Each new row is followed by its nearest point in the smallest flat space through zero that holds the last named rows.
In the rows, zero is written as 128.

K172:
[[119  86 107 152  98 126 111 131]
 [170  96 121 113 146 118 137 166]
 [110 130 119 152 128 100 134 129]
 [107 117 121 138 133 112 106  85]
 [135 115  90 173 136 127 124 164]]
New rows:
[153 104 159 155 124  91 128 136]
[132 104 126 128 127  94 138 140]
[125  96  89 130 109 141 112 104]
[124  94 110 140 114 140  99 111]
[126 136 124 131 132 163 129 158]
[138 141 122 135 125 159 130 152]
[ 91  95 111  97 111 161 148 128]
[125 110 135 118  95 145 122 126]
[147  94 105 165 135 140 131  93]
[130 101 103 147 137 131 101 114]

K657 (5 x 8):
[[134 132 112  79 105 113 118 142]
 [138 104 151  85 128 145 115 130]
 [134 132  89 123 124 118  93 121]
 [167 102 125 126 112 146  90  91]
 [115 117 124 127 134 121  80 121]]
New rows:
[102  83 132 111 168 149 125 111]
[119 105 144 117 168 156 110 131]
[152 118 131 119  89 130 158 125]
[156 130 136 116  94 128 155 121]
[130 127 140 122 179 133 137 119]
[122 120 134 129 163 151 134 134]
[128  87 183 125 168 130 123 109]
[119  96 181 130 151 155 116 120]

K367, 5 rows:
[[156 134 133 152 168 152 124 140]
 [ 97 148 139 166 148 131 124 155]
 [127 132 122  88 174  98 133 174]
 [152 133  48 159 141 167 112 177]
 [128 123  97 180 116  96 172 190]]
New rows:
[132 143 153 143 170 122 106 102]
[129 139 164 134 161 143 116 116]
[146 141 156  82  82 112 136 121]
[131 114 141  91 104 105 139 102]
[111 125 137 107 115 156 160 157]
[120 128 124 125 125 118 132 138]
[136 158 130 151 112 152  86  87]
[123 136 132 146 116 170  99  91]
[135 133 151 151 137 123 130 136]
[131 131 148 150 141 126 137 132]

K567 (5 x 8):
[[113  73 131 120 144 127 108 116]
 [126 132 174 119 111 124  94 122]
 [149  94 173 123 150 140  93 101]
 [102 163 167 157 101 170 127 150]
 [133 129 163 131 105  93 138  69]]
New rows:
[164 124 104 140 147 134 128  91]
[162 120 119 132 155 128 145 103]
[ 92 102 157 132 131 107 130 111]
[100  98 146 131 115 118 123 104]
[117 151 147 127 154  99 114  89]
[141 129 147 123 121 108 125 100]
[140 118 107  90 143 101 128 148]
[141 120  97 100 139 102 116 142]
[110 156 109  98 112 162 141 136]
[117 150 115 133 118 137 136 154]

K606, 5 rows:
[[123 106  68  97 138 165  78 124]
 [156 102 136 124 137 113  68 134]
 [185 123 117 182 133 129 123 131]
 [160 120 146 147  95 109 115 147]
 [198 131  78 130 145 143 136 129]]
New rows:
[137  71 152 137 149 136 101 148]
[136 108 141 140 139 119  83 128]
[125 181 112 137 118  71  99 155]
[140 125 144 125 114 113 122 138]
[ 97 100 129 148 116 163 114  86]
[ 88 118 118 154 128 151 108 119]
[115 143 146 120 125 131 127 117]
[111 131 140 122 129 123 133 126]
[117 150 140 122 130 163 142 123]
[110 137 122 126 131 137 148 122]
[153 121 134 135 100 181 109 121]
[139 118 106 143 107 142 112 136]

K626:
[[ 96 133 140 117 117 118 191  86]
 [113 114 182 179 119  68 136 136]
 [149 109 157 156 165 126 141 165]
 [151 101 151 122 132  93 137 159]
 [ 94 119 111  91 169 128 146 119]]
New rows:
[120 137 119 131 147 155 153 143]
[128 131 125 130 153 155 147 128]
[148 132 113  89 187 156 151 126]
[135 119 108  92 176 164 155 139]
[130 104  76 131 160 146 121 110]
[118 132 104 112 157 154 117 129]
[160 144 105 157 141 104 118 143]
[144 125 133 144 129 128 108 147]
[116 125 124 143 135 129 130 157]
[127 124 134 139 144 127 122 139]

K111:
[[148 176 107 134 106 104 120 128]
 [162 119 135 152  85 119 129 135]
 [109 159 128 116 151  95 139 139]
 [134 123 157 151 114 124 155 109]
 [122 113 158 155  83 153 149 178]]
New rows:
[ 97 105 110 127 144 100 109  98]
[128 115 122 112 158 114 120 107]
[128 115 132  93 115  93 148 125]
[133 119 136 125 137  95 134 132]
[161 112 157 161 118  90 154 159]
[149 109 159 149 103  84 151 152]
[114 145 126 108 154  94 151 101]
[116 148 132 118 162  95 142 103]

K721 (5 x 8):
[[170 118 146  82 127 167 115  93]
 [173  89 140 181 144 125  98 121]
 [129  87 113 111 130 167 115 123]
 [161 107 148 110 157 134 131 140]
 [128 113 160 198 129 167  92 147]]
New rows:
[112 152 163 126 147 148 102 106]
[132 150 157 129 119 154 119 123]
[107 133 144 130 114 176 124  98]
[115 138 137 125 105 173 110 113]
[105 143 111 157 122 109 104 140]
[105 136 116 163 117 113 125 134]

K601:
[[181 100 131 138 115 136 126 108]
 [109 120 100 156 144 132 132 125]
 [139 145 107  82 173 113 152 118]
 [125 121  99 156 177 168 130  95]
 [135 179 120  93  85 126 127 156]]
New rows:
[110 121 130 134 136 135 146 132]
[112 125 127 135 139 127 129 128]
[139 151  71 135 131 165 145 136]
[138 158  70 137 130 155 135 124]
[150 149 109 128 123 110 138 139]
[143 138 104 117 117 116 138 136]

K662, 5 rows:
[[103 135 133 118 118 111 110 140]
 [137 128 153 164 136 131 157 111]
 [107 117 100  92 135 105 119 156]
 [158  62 115 135 153  99 192 149]
 [128  77 121  76 176 152 118 133]]
New rows:
[116 130 142 103 131  98 129 123]
[107 123 135 120 132 112 124 138]
[133 149 117 111 128  85 136 121]
[118 140 109 128 123 107 136 141]
[150 117 156  95 133 150  98  88]
[141 112 151 111 133 169  96 110]
[129 159 139 138 145 155  84 121]
[119 156 139 124 130 159  99 107]
[127 154 131 146 152 131 101 146]
[114 149 129 128 132 133 120 122]

K623:
[[177 126 161 126 147 143 110 133]
 [148 120 140 145 138 113  94 142]
 [155 143 177 155 114 137 164 141]
 [150 152 104 149 148 114 111 129]
 [157 127 124 138 129 174  91  93]]
New rows:
[128 120 120 137 100 142 132 127]
[118 125 130 139 111 140 130 118]
[ 97  91 151  93 105 129 134 164]
[ 95  88 158  96 113 119 137 146]
[102 122 148 144 147 133 130 101]
[121 122 131 133 117 136 127 122]
[156 114  95 110 155 110 135 151]
[141 136 113 105 160 106 124 141]

K258:
[[163 105 112 141 101 110 176 113]
 [141 125 111 133 156 113  95 122]
 [147 112 153 130 122 115 150 178]
 [128 122 128 148 127 163 179 130]
 [139 192 152 155 145 147 114 135]]
New rows:
[110 120 165 150 161 122 155  97]
[126 130 125 139 136 147 142 124]
[125  98 116 111 164 132 165 113]
[124  91 106 132 142 142 148 123]
[ 94 150 126 117 148 116 161  91]
[112 138 119 127 119 145 135  99]
[130 119 165 165 151 125  93 112]
[135 143 128 137 152 128 104 133]
[127 138 105 115 160 132 111 139]
[124 126 120 131 156 132 104 131]

K454:
[[137 102 129 110 134 137 141 122]
 [135 121 119  74 119 152 136  92]
 [114  70  97 139 178 141 103 116]
 [148 129  94 126 138  67  87 117]
 [156 123 140  59 117 144 123 109]]
New rows:
[144 148 137 162 131 126 137  97]
[120 141 121 143 120 120 137 126]
[162 149 162  98 124  97 140 161]
[167 140 164 107 108 101 132 155]
[154  99 138 131 103 123 143 102]
[143 111 127 113 122 119 154 122]
[126 101 148  96 153 129 119 117]
[141 100 132 101 143 141 117 125]
[167 106 134 112 131 108 129 101]
[156 106 122 100 129 106 132 120]

K748:
[[ 47 141 184 156 118 142 172 164]
 [ 88 125 119 166  95 146 200 141]
 [104 158 118 161 140 154 146 137]
 [ 85  92 143 209  99 181 118 146]
 [120 130 104 165 149 158 179 209]]
New rows:
[169 136 108 161 126 173 110 155]
[150 121  95 163 144 159 109 149]
[130  98 156 170 133 111  90 157]
[125  95 153 145 130 142  91 156]
[119 139  95  85 134 158 124 124]
[140 145 112 120 140 125 130 121]
[164 109 159 132 104 126 195 164]
[127  97 127 119 109 115 181 169]
[131 148 154  87 152 121 105 160]
[131 143 155  96 162 111 108 156]
[126 143 153 133 115 134 143 132]
[110 133 140 130 124 128 140 130]

K374, 5 rows:
[[ 90 136 105 123 130 142 190 122]
 [124 107  70 155 133 143 184 120]
 [152 132 117 132 171 129 176 157]
 [ 85 150 157 124 152 129 205  73]
 [118 162 115 106 124 112 166 158]]
New rows:
[113 103 114 125 148 120 123 124]
[126 116 123 134 133 140 129 125]
[147 133 126 147 104 161 125 127]
[130 115 117 136 122 134 118 126]
[133 125 122 118 126  97 163 126]
[134 145 119 130 129 109 158 124]
[ 71 135 126  99 100 104 144 137]
[ 83 155 124 101  96 125 143 131]
[133 120 133 125 129 123 125 126]
[133 127 132 130 130 127 123 126]

K266, 5 rows:
[[158 140  77 153 102 128 127 109]
 [134 124 104 143 146 129 172 111]
 [111 137 108 104 119 112 119 133]
 [110 144  97 131 116  95 161 132]
 [145 146 111 160 138 159 111 140]]
New rows:
[136 125 128 100 117 163 114  99]
[144 112 123 106 130 145 105 107]
[160 150 136 136 156 129 115  93]
[149 119 125 137 136 149 123 114]
[116 150 104 141 100 140 115 108]
[137 141 100 136 110 126 115 127]

K72, 5 rows:
[[119 117 133 145 101 118 116  93]
 [148 108  91 110  94  76 106 108]
 [154 145 116 184 162 120 132 105]
 [145 136  71  89 122  91 140 133]
 [125 148 130 130  88 123  98 187]]
New rows:
[154  92 161 115 132  95 108 166]
[156  93 147 112 133 115  91 161]
[114 154 166 112 157 144 164  91]
[106 130 142 125 156 160 164 100]
[149 107 108 103 166 122 111 149]
[159 110 119 102 159 115 124 150]
[112 159 142 125 136 157 153 128]
[105 151 135 130 138 157 154 132]
[144 145 122 140 105 122 133 164]
[133 150 117 137 115 122 118 161]

K167, 5 rows:
[[ 97 103 130 129 120 100  96 113]
 [ 63 132 166 128 143 120 145 124]
 [103 113 107 123 172 115  61 152]
 [ 72 129 130 137 125  72  95  99]
 [ 75 114 163 100 141  83  63 112]]
New rows:
[146 138  73 142 130 104  97 129]
[148 138  76 146 132 105  96 127]
[116  96 152 173  94 121 179 109]
[105 101 137 154  86 131 179 105]
[ 86  94 113 193 137 104 123 138]
[ 74  98  94 170 132 115 126 129]
[122 134 104  58 112  99 166 133]
[136 142 142 119 118 122 136 117]
[ 77  58 119 145 141  74 175 138]
[ 62  83 122 162 118 121 143 121]
[147 133 131 139 153 118 124 143]
[136 140 119 126 143 131 121 138]

K392 (5 x 8):
[[ 74 153 120 134 107  91 129 126]
 [108 110 133 170 110 166 123 161]
 [161  93 124 139 143 136 133 110]
 [106 174 110 110 139 176 134 124]
 [167 130  90 103 128 133 124  79]]
New rows:
[147 118 150 165 111 119 109 143]
[138 102 142 147 109 121 117 151]
[150 138 105 142 148 123  99 104]
[144 123 110 122 129 129 128 103]
[139 154 160 117 166 128  96 147]
[138 144 158 103 149 131 130 153]
[165 137  99 111 154 158  93  98]
[168 134 102 104 136 161 125  99]
[107 105  93 115  97 127 107 101]
[124 126  93 137  96 121 118 103]
[162 160 134 145 167 128 127  90]
[145 130 122 111 160 133 142 101]

K291 (5 x 8):
[[122 117 181 133 132 185 160 150]
 [155 152 138 174 125 125 122 117]
 [115  97 109 159 111 173 118 109]
 [111 144 128 138 122 122 153 148]
 [101 116 113 142 119 178 130 194]]
New rows:
[ 98 110 109 141 116 182 159 133]
[ 90 103 119 145 110 174 151 136]
[123 133 134 105 149  74 170 144]
[115 152 138  96 135  83 159 139]
[ 78  90 144 112 155 132 124 116]
[105  98 130  96 128 144 140 116]

K293, 5 rows:
[[153 116 150 140 188 152 103 164]
 [104 132  91 112 152  95 118 154]
 [135 129 162 170 113 132 135 102]
 [100 167 152 141 120 146 138 138]
 [158 142 132 128 155 136 126 111]]
New rows:
[160 160 113 142 129 149 131 149]
[138 148 135 122 145 145 128 129]
[109 136 165 157  93 104 123 165]
[ 89 124 152 163 107 124 129 148]
[167  99 113  91 133 161 133 101]
[176 105 118  89 126 153 128 109]
[121 112 142 114 142 134 112 129]
[133 116 131 125 136 136 121 141]
[133 131 162 123 156 124 129 108]
[144 138 140 141 146 134 126 118]
[150 164 163 130 166 113  98 134]
[142 155 141 145 176 133 120 130]

K798 (5 x 8):
[[ 85 160 144 100 177 137 116 101]
 [141 132 160 110 170 147 130  94]
 [ 96  91 112 155 153 135 107  87]
 [107 105 147 131 167 126 147 109]
 [138 113 148 162 190 129  97 140]]
New rows:
[153 115 167 106  86 109 148 135]
[159 125 141 113 100 125 166 138]
[151 108 148 108 118 140 124 150]
[158 127 140 127 123 130 137 138]
[122 148 146 140 119 154 143 127]
[131 136 134 117 127 130 134 126]
[105 132 144 159 123  91  94 106]
[107 122 114 145 139 126 106 126]

K625 (5 x 8):
[[100 127 104 121 113 145 138  97]
 [121 143 137 124 148 109 134 123]
 [154 129 136 149 171 129 101 121]
 [166 120 119 139 155 110 138 126]
 [126  91 143 119  89 135 131 106]]
New rows:
[143 135 157 129 139 141 130  97]
[130 119 145 131 142 124 117 104]
[ 91 163 108  96 160 130  94 124]
[ 88 170 121 128 155 138 114 122]
[167 104 160 135 110 154 121 161]
[162 100 150 137 105 138 107 161]
[116 125 101 162 165 146 123 159]
[137 148 101 145 152 146 113 147]
